The rows come from 4 hidden closed curves, with some noise, and rows from the same curve form a group. Each curve winds through 6 dimensions. The rows are also pushed far along 3 directions, which tell nothing about the answers.
In the rows, zero is written as 128.
Known rows, each followed by its group:
[138 121 136 135 132 128 116 131 126 118 128 156 133 119 129]
j329
[116 128 119 137 115 115 132 123 144 137 123 112  98 131 107]
j329
[130 113 193 147 116 141  94 131 148 154 153 115 117 207 112]
j329
[128  91 156 117 131 140 115 133 149 133 136 100 112 145 126]
j621
[122 147 145 148 139 122 137 114 134 145 125 126 107 140 105]
j329
[133 171 198 148 138 110 162  76 133 107 143 199 162 139  97]
j687
[132 148 123 108 138 117 172 115 113  96 128 180 147  53 122]
j973
[133  96 144 139 169 135 122 123 122 149 136 112 116 163 104]
j687
[108 148  79 136 103 113 127 130 122 112 122 118 128 119 131]
j621
[119 138 124 144 103 122 114 128 130 130 135 126 120 153 119]
j621
[135 108 128 132 119 128 111 150 143 138 126 133 101 121 119]
j973
[118 102 108 120 103 132 100 161 150 103 132 118 120  92 149]
j329
[144 116 197 143 169 133 133  98 129 133 145 154 141 170 100]
j687
[134 128 181 142  79 127 101 137 165 131 140 159 113 138 121]
j621
[127 129 120 137  98 112 127 113 128 107 125 162 131 111 121]
j621
[148 101 201 142 118 138  90 138 163 130 144 165 124 149 121]
j329
[110 153 151 125 105 107 135 148 177  91 136 166 160  60 147]
j687
[134 130 153 156 169 134 129 102  86 185 141 111 117 227  85]
j973
[118 124 146 133 133 140 108 167 169 134 135  98 100 102 145]
j973
[131 134 132 142 129 120 121 141 152 117 122 150 126 105 131]
j973
[133 157 160 121 159 128 160 112 123 120 137 155 149 124 117]
j621
[147 129 210 146 142 152 115 111 141 153 145 132 105 178 115]
j687
[120 135 143 134 120 115 130 135 186 106 117 124 124 103 138]
j621
[135  97 139 111 136 142 120 142 128 142 135 121 114 116 125]
j687
[125 134  94 139 153 140 110 151  83 146 139 113 121 143 130]
j973
[110 126 143 139 122 122 109 161 162 133 141 124 127 120 130]
j687
[127 132 127 132 157 110 166  96 122 126 122 138 122 124  93]
j973
[112 158 110 143 140 126 134 128 121 125 131 107 131 133 134]
j687
[115 168 154 131 120 110 161 118 166 105 127 155 133  76 124]
j973
[151 108 164 129 101 153  84 162 137 172 136 129 100 163 135]
j329
[118 143 121 142 106 129 104 148 142 141 130 104 121 155 139]
j329
[117 130  93 114 121 142 121 160 118 136 126  94 105  96 147]
j621
[126 121 114 128 104 119 123 132 149 129 118 113 119 135 127]
j329
[125 148 190 139 146 139 133 117 129 140 155 135 138 157 115]
j973
[154 118 161 130 129 116 138  99 132 137 116 179 148 144 110]
j973
[125 129 137 131 148 128 137 138 147 127 126 123 111 101 123]
j973
[138 119 159 131 116 137 121 121 147 143 125 114  94 148 120]
j687
[148 120 181 109 107 138 119 144 173 113 129 158 147  97 159]
j329
[108 137  78 120 135 106 172  80  93  81 122 136 159  87 122]
j621
[120 119 118 130 118 147 103 154 117 174 136  73  90 174 126]
j329
[118 158  80 143 131 134 112 158 101 141 127 112 117 125 143]
j621
[112 126 138 115  72 117 122 149 204 101 119 116 114  77 150]
j621
[136 124  96  99 149 128 167 104  74 122 123 152 138  91 115]
j329
[116 119  71 127 126 116 145 108 105 114 112 116 118  91 125]
j621
[139 120 140 116 153 137 142 118 105 155 125 130 129 134 121]
j973
[132 142 158 122 131 145 135 123 145 121 130 118 119 108 146]
j687
[119 144  81 120 165 112 178 105  95 128 112 125 125  86 110]
j687
[114 110 101 108 127 151 115 151 118 130 135  69 116 129 150]
j687

New rows, each followed by its group:
[133 143 148 119  98 133 131 116 127 111 135 148 135 124 134]
j687
[122 116 154 130 120 117 128 124 174 104 126 132 127 110 127]
j329
[121 101 127 110 115 148 106 152 137 126 138  84 119 134 149]
j687
[122 142  93 139 142 148 113 145 106 154 121  76  92 141 142]
j687
[123 137 110 120 122 105 169  87 124  94 113 161 138  68 118]
j621
[134 102 104 111 125 152 111 145 117 138 122  85  99 131 146]
j687
[136 120  97 141 139 114 136 113 102 150 116 137 105 145  94]
j687
[130 113 185 119 147 125 144 109 136 116 151 164 159 124 108]
j687
[127 120  79 135 152 114 159  85  75 136 115 127 111 126  91]
j621
[142 129 176 144 119 131 113 118 120 128 147 184 136 150 108]
j329
[136 123 117 135 151 119 135 117 134 136 107 129 139 130 133]
j973
[134 118 121 137 150 132 135 110  99 187 123  85  92 200  92]
j329
[141 123 213 114 123 127 146 109 185 116 131 152 141 116 129]
j329
[138  98 212 137 138 137 116 114 161 150 143 133 101 167  95]
j329
[134 118 140 134 137 119 135 120 155 121 114 137 115 104 123]
j621
[131 118 160 122  84 121 110 162 198 104 126 151 116  72 146]
j973
[135 142 152 152 123 139  93 159 140 156 138 133 106 160 126]
j621
[113 114 142 137 115 129 112 127 130 124 150 121 114 151 108]
j329
[126 126  28 107 134 140 116 175  97 138 102  77 120  88 178]
j329
[115 114  75 138 166 126 130 128 114 140 113  70 102 144 122]
j621
[119 133 131 122 126 132 132 135 110 109 155 136 132 118 117]
j973
[156 140 207 134 118 108 154  90 164 122 120 213 132 108  98]
j329
[127 152 121 120 154 123 174  89  68 142 136 145 142 139  97]
j973
[117 123 118 141 123 118 129 122 135 145 123 106  92 146 100]
j329
[137 150 170 150 115 116 124 122 146 132 135 174 130 138 110]
j973
[120 145 132 109  99 118 148 129 174 123 112 112 122  91 144]
j329
[135 120 159 121 145 120 158  99 147 104 121 158 134  88 118]
j621
[102 130  47 112 142 139 129 159 107 129 120  49 120 105 164]
j329
[119 118  95 120 111 128 119 155 138 149 120  85  90 134 124]
j621
[138 138 166 153  97 127  91 148 168 150 125 135 116 168 133]
j329
[130 137 126 101  91 118 149 130 161 120 109 133 125  80 143]
j329
[143 117 156 111 118 136 128 135 139 124 129 156 126  94 135]
j329
[128 144  70 134 129 106 161  85  65 115 116 163 137 113  98]
j621
[142 148 124 144 124 115 138 116 120 146 111 164 113 127 107]
j329
[131 134 123 126 103 132 111 155 132 133 131 140 119 128 130]
j621
[131 135 148 148 146 116 133 114 104 133 145 175 150 148  95]
j687
[107 119 118 109 117 131 118 164 159 102 137 110 144  76 161]
j687
[141 111 200 126 135 121 148  77 119 101 153 200 151 139  80]
j329
[125 156  74 134 167 126 157 115  81 164 109  90 115 148 121]
j329
[133 144 192 142 114 116 125 130 183 109 132 184 142  95 130]
j687
[121 153 170 135 118 123 132 123 162 131 131 131 140 134 134]
j973
[120 113 116 131 163 139 133 120  93 155 136  92 100 155 103]
j329
[136 142  74 108 133 119 161 125 119 136  92 118 126  87 142]
j329
[133 111 109 129 142 160  93 161 106 155 134  85  99 147 148]
j687
[154 114 150 132 154 142 125 119  94 162 131 153 111 155 103]
j329
[114 124 123 150 135 123 124 111 135 123 126 107 116 133 123]
j621
[129 101 177 122 139 144 114 142 165 129 142 109 119 135 130]
j973
[133 118 172 134 130 141 115 126 122 174 145 113 107 192 104]
j973
[121 133 135 118 114 152 113 155 163 122 125  82 106  98 172]
j687
[146 128 113 141 159 154 113 121  66 158 133 115 109 176 124]
j687
[146 130 105 111 121 128 146 123  96 147 115 145 122 120 120]
j329
[131 152  85 132 150 135 146 101  46 126 135 137 146 148 120]
j687
[126 115 222 145 131 126 114 131 177 142 155 153 129 158 100]
j687
[119 120  90 104 142 140 146 123  92 120 132  95 135 121 137]
j687
[132 102 127 114 130 139 120 131 115 130 135 112 131 145 128]
j329
[140 115 141 117 155 120 157 101 129 134 113 139 135 118 112]
j973
[123 136 130 125 147 133 129 138 133 116 134 115 139 127 139]
j621
[138 152 187 158 131 105 150  71 137 103 132 204 152 128  96]
j621
[145 113 138 134 177 121 163  78  94 138 120 149 122 141  85]
j621
[122 157 114 106  73 115 131 162 174  85 119 160 142  47 164]
j621
[123 134  66 147 159 121 125 140  89 153 118 112 110 132 117]
j687
